Every row belongs to one group in each of 4 separate groupings. Each group adds its own fixed numbers to the row, and there is some noise. The rows also spread widely along 13 directions, which tell nothing about the answers.
(in the rows, 128 means zero)
Known rows, each followed by its group in each grouping:
[136 131 168  96 158  86 133 185 146 112 155  97 109  92  67 114 159 138
 124 118 133  93 129  78 110  80 171 223 151] => U pokun (5) W
[117 119 122 101  85 127 113 142 127 133 129  96 142 138 125 120 142 134
 131 160 139 158 123 161 133 156 127 109 140] => M Tiz (3) E
[138 110 145 169  76 136 119 141 147 130 156 147  73 171 140 148 113 124
 130 149 155 133 116 205 108 152 100  75 165] => R Funo (1) C
[120 142 128 147 150 111 132 100 121  75 113 137 117 108 132 126 145 116
 119 112 136 121 129 104 142 116 105 134 125] => Q pokun (4) A
[136 113 169 154 138 159 157 147 128 108 117 143 165 105 140 129 149 112
  89 120 150  94  99 152 132  82 151  71 143] => U Funo (2) Y
[130 102 155 142 129 136 154 105 110 130 152  94 135  97 145 160 101 105
 118 147  77 179 133 106 151 188  92 121 124] => R Tiz (1) A
[130 134 140  82 126 110 129 126 148  98 149 136 132 128  93 126 135 130
 135 131 137 136 128 130 124 114 109 143 149] => V pokun (5) W
[165  91 131 109 106 120 121  99 170 141 146 149 112 161 131 121 134 125
 103  98 159 170 132 161 119 131 140 134 129] => Q pokun (0) Y
[ 99 133 152 143 109 120 128 114 122  88 125 122 117 111 144 129 143 117
 124 118 123 139 142 129 123 118 103 101 141] => M Funo (0) C
[119 101 173 147 122 156  98 173 100 124 106 141 127 146 138 132 136 121
 140 162 124  95 110 156 128 114 140 105 156] => V Funo (2) J
[ 80 119  78 105 126 124 101 106 137 121 104 128 138 149 151 141 109 143
 184 157 113 142 115 139 162 203  76  90 137] => V pokun (3) E
[144 145 146 109 108 156 106  99 121 172 130 139 193 144 123 138 146 131
  52 108 140 111 142 166  91 115 189 149 130] => U pokun (4) J
[ 64 135 140 157  92 116 132  97 113 105 109 103 156 104 178 125 155 105
 102 125 148 130 118 158  94 119 115  60 140] => Q pokun (5) C
[136 136 106 130 140 110 125 147 125 129 135 103 112 116 100 123 141 136
 121 143 156 127 126 111 162 170 140 163 123] => R pokun (4) A
[105 109 126 117 109 114 111 105 118 126 168 134 113 131 106 116 106 107
 130 160 183 146 140 157 143 167  87 123 130] => M Funo (5) A
[124 101 129 142 142 140 147 106 122 114 117 130 144 106 155 134 131 118
 101 126 136 146 128 123 166 150 120  90 129] => V pokun (3) A
[162  60 150 138 193 151 142 136 137 138 133 176 127 122 121 143  92 107
 147 147 129 111  90 114 187 140 113 128 130] => V pokun (2) E
[123  98  81 142 154 135 117 151 118 141  54 124 112 132 164 115 159 163
 132 105 134 132 131  85 207 180 174 129 121] => M Funo (0) Y
[104  95 121 131 118 111 132  94 167 112 119 139 116 129 164 113 142 117
 114 102 165 131 119 148 118 113 117  91 133] => V pokun (4) A
[131  83 111  77 135 131 124 104 148 121 127 159 100 145 113 106 133 146
 130 127 163 154 142 131 172 147 128 107 147] => U pokun (2) Y
[148 157 149 170  74 117 157 127 152  95 176  99 125 125 122 157 140 111
  95 116 128 162 129 174  83 135  96  99 138] => U Funo (1) A
[148 112 165  84 150 175 134 102  93 129 126 169 158 139 113 156 109 127
 128 147  88 152 133 123 175 151 111 113 153] => Q pokun (5) C
[125 115 141 108 136 119  85  93 110 131 114 133  92 153 127 139 126 139
 139 126  81 157 169  89 132 160 122 188 133] => R pokun (4) C
[136 152 134 108 104  90 131 129 142 100 163 103 105 122  91 114 152 125
 124 129 142 153 140 128 117 123 120 165 127] => Q Tiz (4) C
[106 101 146 130 126 112 117 121 144 124 126 125 106 118 140 108 144 127
 107 108 149 114 140 125 104 106 145 134 139] => U Funo (1) Y
[154 142  78  91 111 126 103 132 147 101  61 147 165 162 132  97 186 151
 106  94 172 123 112 152 151  99 171 120 115] => R Tiz (0) W
[103 109 161 102 143 146 159 146 120 121 130 121 133  88 117 125 142 137
 114 137 130 110 127 113 151 114 148  96 168] => M pokun (2) C
[109 104 166 102 131 137 108 115 128 116 113 139 147 137 149 141 124 126
 134 127  93 122 139 122 115 115 122 128 146] => V Funo (3) W
[158 156 110 118 137 139 151 123 125  93 133 153 141 122  99 125 142 136
 102 116 166 126 133 136 180 135 127 118 131] => Q Funo (0) A
[152 154  99 122 112 125 106 103 122 121 133 138 153 138 104 114 150 128
  91 121 173 151 143 153 145 143 138 148 114] => V pokun (0) E
[108 139  64 102 160 143 147 149 130 144  87  95 194 118 136 154 121 151
 169 135  82 136  97  93 209 224 117 116 101] => V Funo (0) J
[159 111 167 149 119 131 102 130 160 145 120 138 131 170 147 166 137 135
 123  92  74 131 127 138  74 107 155 173 137] => V pokun (2) E
[120 102  95 142 115 144 114 133 116 138  52 104 153 150 187 142 149 141
 138 128  83 158 103 124 163 181 133  92 113] => R Tiz (1) J
[140 173 102 163 103 137 131 142 116 104 102 120 127 129 132 140 167 153
  95 116 135 125 130 142 141 144 142 109 143] => M pokun (1) J
[139 118 167 147 148 121 149 126 113  70 117 132 100  94 129 121 155 118
 108 109 114 140 152  83 158  94 117 131 134] => M Funo (3) C
[112 112 156 156 105 128  87 111  86 113 131 139  85 145 148 132 120 109
 129 159 136 145 156 142 132 160 101 122 143] => V Funo (4) W
[113 155 166 112 137 147 138  99  90 101 122 120 177  92 122 131 151 115
  88 129 104 134 149 109 134 109 131 120 136] => V pokun (4) C
[124 149 127 165 142 137 118 109 100 107  90 147 115 131 169 153 139 144
 117 102  91 120 146 102 158 148 139 139 133] => Q Tiz (0) C
[ 92 106 117 181 107  77 123 166 171 120 119  61 110 133 163 144 145 121
 168 113 108 135  95 127  86 157 112 134 111] => U Funo (2) A

New rows, each followed by its group in each grouping:
[162 110 156 174 125 131 136 132 117  96 131 142 100 135 127 139 139 107
 114 124 125 155 135 130 146 130 111 118 123] => U Funo (2) C
[ 83 150 108 122 118  97 135 122 149  94  96  81 127 109 149 130 169 149
 134  96  99 139 133  96 115 134 124 129 136] => M pokun (4) A
[111  93 117 156 147 113 134 122 151 106 142 156  63 132 134 143 103 127
 170 136 140 125 115 123 164 166  81 106 145] => M pokun (2) C
[ 82 109 100 140 114 112 101 105 149 125 117 137 117 147 153 127 120 129
 144 120 161 113 124 150 120 157 108 107 127] => M Funo (2) A
[166  51 158 114 173 120 149 146 169 129 147 155  98 116 113 110 120 110
 134 118 160 124  95 113 160 102 134 141 133] => Q pokun (0) Y
[109  93 129 117 145  95 167 128 160 102 147 111 139  82 118 107 129  93
 140 131 161 134  89 115 155 115  89 109 110] => M Tiz (5) C
[138 144 148 118 124 123 142 129 139 124 150 104 159 111 101 128 146 118
 100 117 127 139 132 122 121 124 137 152 119] => M Funo (4) Y
[131 150 130 125 110 114 127 154 166  81  72 100 168 137 149 121 193 136
 128  92  99 119  91 133  96  64 147 116 124] => R Tiz (4) Y
[ 59 111 114 186 163  70 120 125 148  87 137 119  66  83 147 119 122 114
 153 122 166  73 116  96 121 130  97 139 134] => U pokun (2) A
[ 99 132 129 129  92 101 118 124 130 111 162 117  95 127 112 120 130 116
 130 150 165 139 136 159 119 149  92 113 144] => U Funo (5) J
[123  68 138 133 139 154 108 133 154 143  93 182 133 163 172 131 122 133
 132 121 156  79  93 171 136 105 154  87 148] => V Tiz (2) A
[116 150  85 135 128 122 137 161 126 129  68  86 177 118 154 129 174 153
 110 108 130 115 114 110 152 157 177 120 115] => Q Funo (3) W
[146  95 155 134 145 134  84 124 105 143  99 123 144 147 146 151 120 119
 138 132  68 139 126  96 122 146 136 191 111] => R Tiz (1) W
[140 120 135 115 122 125 105 125 125 104  96 156 125 147 125 103 165 128
 106 113 165 120 123 142 129  86 146 128 140] => Q pokun (5) J
[130 106 163 135 122 136 141 126 125 121 134 114 165 106 138 132 135 101
 105 143 133 138 106 146 120 114 124  97 135] => Q pokun (3) E
[160  82 112 145 144 102 144 149 172 137 113 131  64 141 138 134 143 144
 142  94 125 150 116  97 164 151 135 156 131] => M pokun (5) J
[124 134 120 183 174 120 150 132 136  76  92 156 108 102 152 135 152 134
 115  89 146  74 109 100 157 101 137 115 138] => Q pokun (2) A
[122 164 195 248 175 151 164 124  62  63 149 146 119  54 145 178 105  82
  98 141  94  79 128  97 149 120  79 102 143] => U Funo (1) C
[118 118 148 133 142 125  98 119 101 101 127 155 112 120 116 106 134 117
 112 136 165 104 148 124 138 110 126 150 135] => V Funo (1) A
[118  75 162 166 127 136 157 102 125 135 164 123 105  96 164 153  96  94
 110 148 123 155 125 137 146 171  89  74 143] => U pokun (3) J
[122 150 132 132 136 124 106 112 117 102 138 132 168 112 107 115 139 108
 108 133 161 119 126 138 130 116 124 143 118] => V pokun (0) Y
[155 146 124  99 123 126 154 153 132  98 115  98 180 107  91  95 189 120
  95 127 168 144 101 137 145  97 153 115 117] => Q pokun (4) Y
[124  89 136 135 124 101 139 143 146  88 120 114  78 124 133 115 150 119
 155 131 127 158 113 113 143 127 100 108 139] => Q pokun (2) J
[ 84 190 128 115 122 119 114 111 101 103 149 131 125 103  96 132 131 146
 113 136 145  96 169 120 131 139 118 152 161] => M Funo (5) E
[138 151 125  87 110 138 107 123 112 116  91 103 161 148 120 137 167 157
 115 100  78 174 165 102 137 146 153 169 124] => M Funo (0) A
[145  93 140 121 111 137 136 103 140 140 138 132 135 144 133 137 127 116
 113 124 132 178 126 150 137 152 115 105 132] => M pokun (5) Y
[117 131 154 112 116 130 118 117 127 107 146 132 129 127 127 134 126 130
 122 141 123 124 135 140 122 124 124 125 152] => Q Tiz (3) Y
[120 106 114 139 140 134 122 127 129 112  92 132 137 129 151 127 140 129
 130 126 133 127 109 127 148 142 123 105 129] => V pokun (1) A
[127 123 105 164 126 119 100 131 138 124 116 129  90 154 142 149 124 142
 152 125 117 137 124 123 135 178 111 142 135] => M pokun (1) Y
[124 136  92  85 157 133 130 140 137  95  90 130 152 136 117 136 137 151
 173 137 101 120  99 111 184 153 106 122 128] => U Tiz (4) A
[122 137 105 140 123 107 136 131 144 120 135 121 132 126 122 119 144 126
 117 117 172 124 118 138 140 144 130 128 119] => Q Funo (5) Y
[120 108 121 144 131 146 150  77 109 127 125 152 118 107 157 127 123 120
  81 117 165 144 153 129 181 166 119  83 128] => M Funo (4) A
[ 82 186 129 120 101 133 107  88  67  97 135 100 164  95 121 121 147 122
  87 155 139 137 167 136 133 156 122 112 134] => U Tiz (4) Y
[141 160 164 170  97 152 108  99 125 132 144 148 200 157 143 174 117  93
  96 121 108 119 113 191  74 120 107 118 118] => V Funo (5) J
[113 129 134  96 154 148 120  83  95 100 101 153 152 121 140 141 120 130
 138 124  84 149 150  94 175 150  96 122 134] => Q Funo (0) E
[ 90 120 127  93 143 120 135 112 127 125 132 107 139  91 125 122 132 140
 121 136 122 133 148  98 154 152 129 133 146] => V pokun (3) E
[132  99 132 119 122 129 142 155 137 153 129 117  96 129 133 127 137 144
 123 132 139 132 127 126 153 158 154 127 151] => Q Funo (4) E
[126 128  66 107 166 103 179 162 169 116 139 104  95  87  92 120 133 162
 150 126 152 130 108  80 206 188 121 130 138] => M pokun (1) Y
[148 130 170  72 101 134 154 159 138 132 196 113 144 108  65 112 135 125
  95 162 177 131 130 169 123 110 145 122 163] => Q Funo (3) E
[160 118 117 137 144 105 156 146 147 121 137 106 149 112 105 128 139 105
 128 129 138 150  93 115 164 146 119 148  94] => R Tiz (5) C
[100 120 128 128 148  99 118 154 127 116 147 123  92  94  98  98 132 124
 130 152 190  84 120 122 148 124 136 147 146] => R pokun (0) C
[155 133 109 109 111  93  98 173 173 125 149  96 133 166  80 129 144 138
 160 140 136 142 103 149 105 146 128 190 115] => V pokun (3) A
[107 134  97 145 132  96 132 186 156 124  93  64 154 111 136 128 164 141
 154 127 111 108  82 107 134 144 152 146 111] => R Tiz (2) E
[123 164 131 136 108 116 116 148 108 127 164  98 179 111  83 112 140  90
 102 166 190 107 101 170 110 129 125 142 105] => Q Funo (4) J
[143 143 146 109 125 137 127 123 116 115 137 126 124 117 100 137 142 146
 106 126 110 146 152 113 134 133 131 150 155] => M pokun (1) E
[102 135  80  89 106 121 100  97 132 130 101 123 149 154 139 112 146 146
 126 125 156 137 131 149 141 163 135 124 118] => Q Tiz (4) A
[142  88 146 149 128 106 150 179 196 107 150 139  46 148 126 151 123 147
 172 111 124 111 105 133 125 123 113 126 166] => M Funo (2) A
[146 133 179 170 120 157 185 123 110 131 166 110 150  92 142 179 119 110
  79 132  99 156 134 138 142 163 123  90 155] => V pokun (5) A
[148 150 162  91 141 182 133 147  57 110 101 120 217 112  92 137 152 123
  98 160 107 136 126 127 176 128 144 115 133] => U Funo (5) A
[ 93  92 150 126 124 117 111 108 151 173 151 123 123 122 145 122 123 130
  93 110 156 110 149 135  91 130 173 150 145] => V pokun (2) Y
[144  85 139 137 119 113 128 117 154 137 135 127 124 126 140 111 137  99
 108 120 160 141 112 144 122 111 131 137 111] => M Tiz (4) E
[145 137 130 115 121 134 149 115 150 121 138 143 129 134 124 150 129 137
 111 108 125 134 135 134 139 144 126 124 140] => M Funo (4) W
[114  87 155 126 136 119 103 125 137 118 116 125 124 128 147 117 138 115
 136 122 120 138 124 116 121 114 129 137 132] => V pokun (0) Y
[122 147 129 143 118 125 103 124 153 127 119 141 120 167 154 160 127 149
 143 108  95 102 120 146 100 136 134 145 145] => Q Tiz (4) Y
[118  99 125 146 142 108 102 148 135 113  84 126 108 124 137  91 175 136
 108 109 173  99 123 110 129  90 177 142 132] => R pokun (2) Y
[148  48 168 131 151 164 108 148 137 155  94 178 128 159 154 127 122 121
 131 133 139  96  89 156 134  96 152 103 150] => V pokun (1) C
[ 85 151 162 120  72 142 154  96  67 125 170  82 192  69 128 116 141  86
  58 177 168 162 140 173 127 147 118  59 138] => Q Tiz (5) J
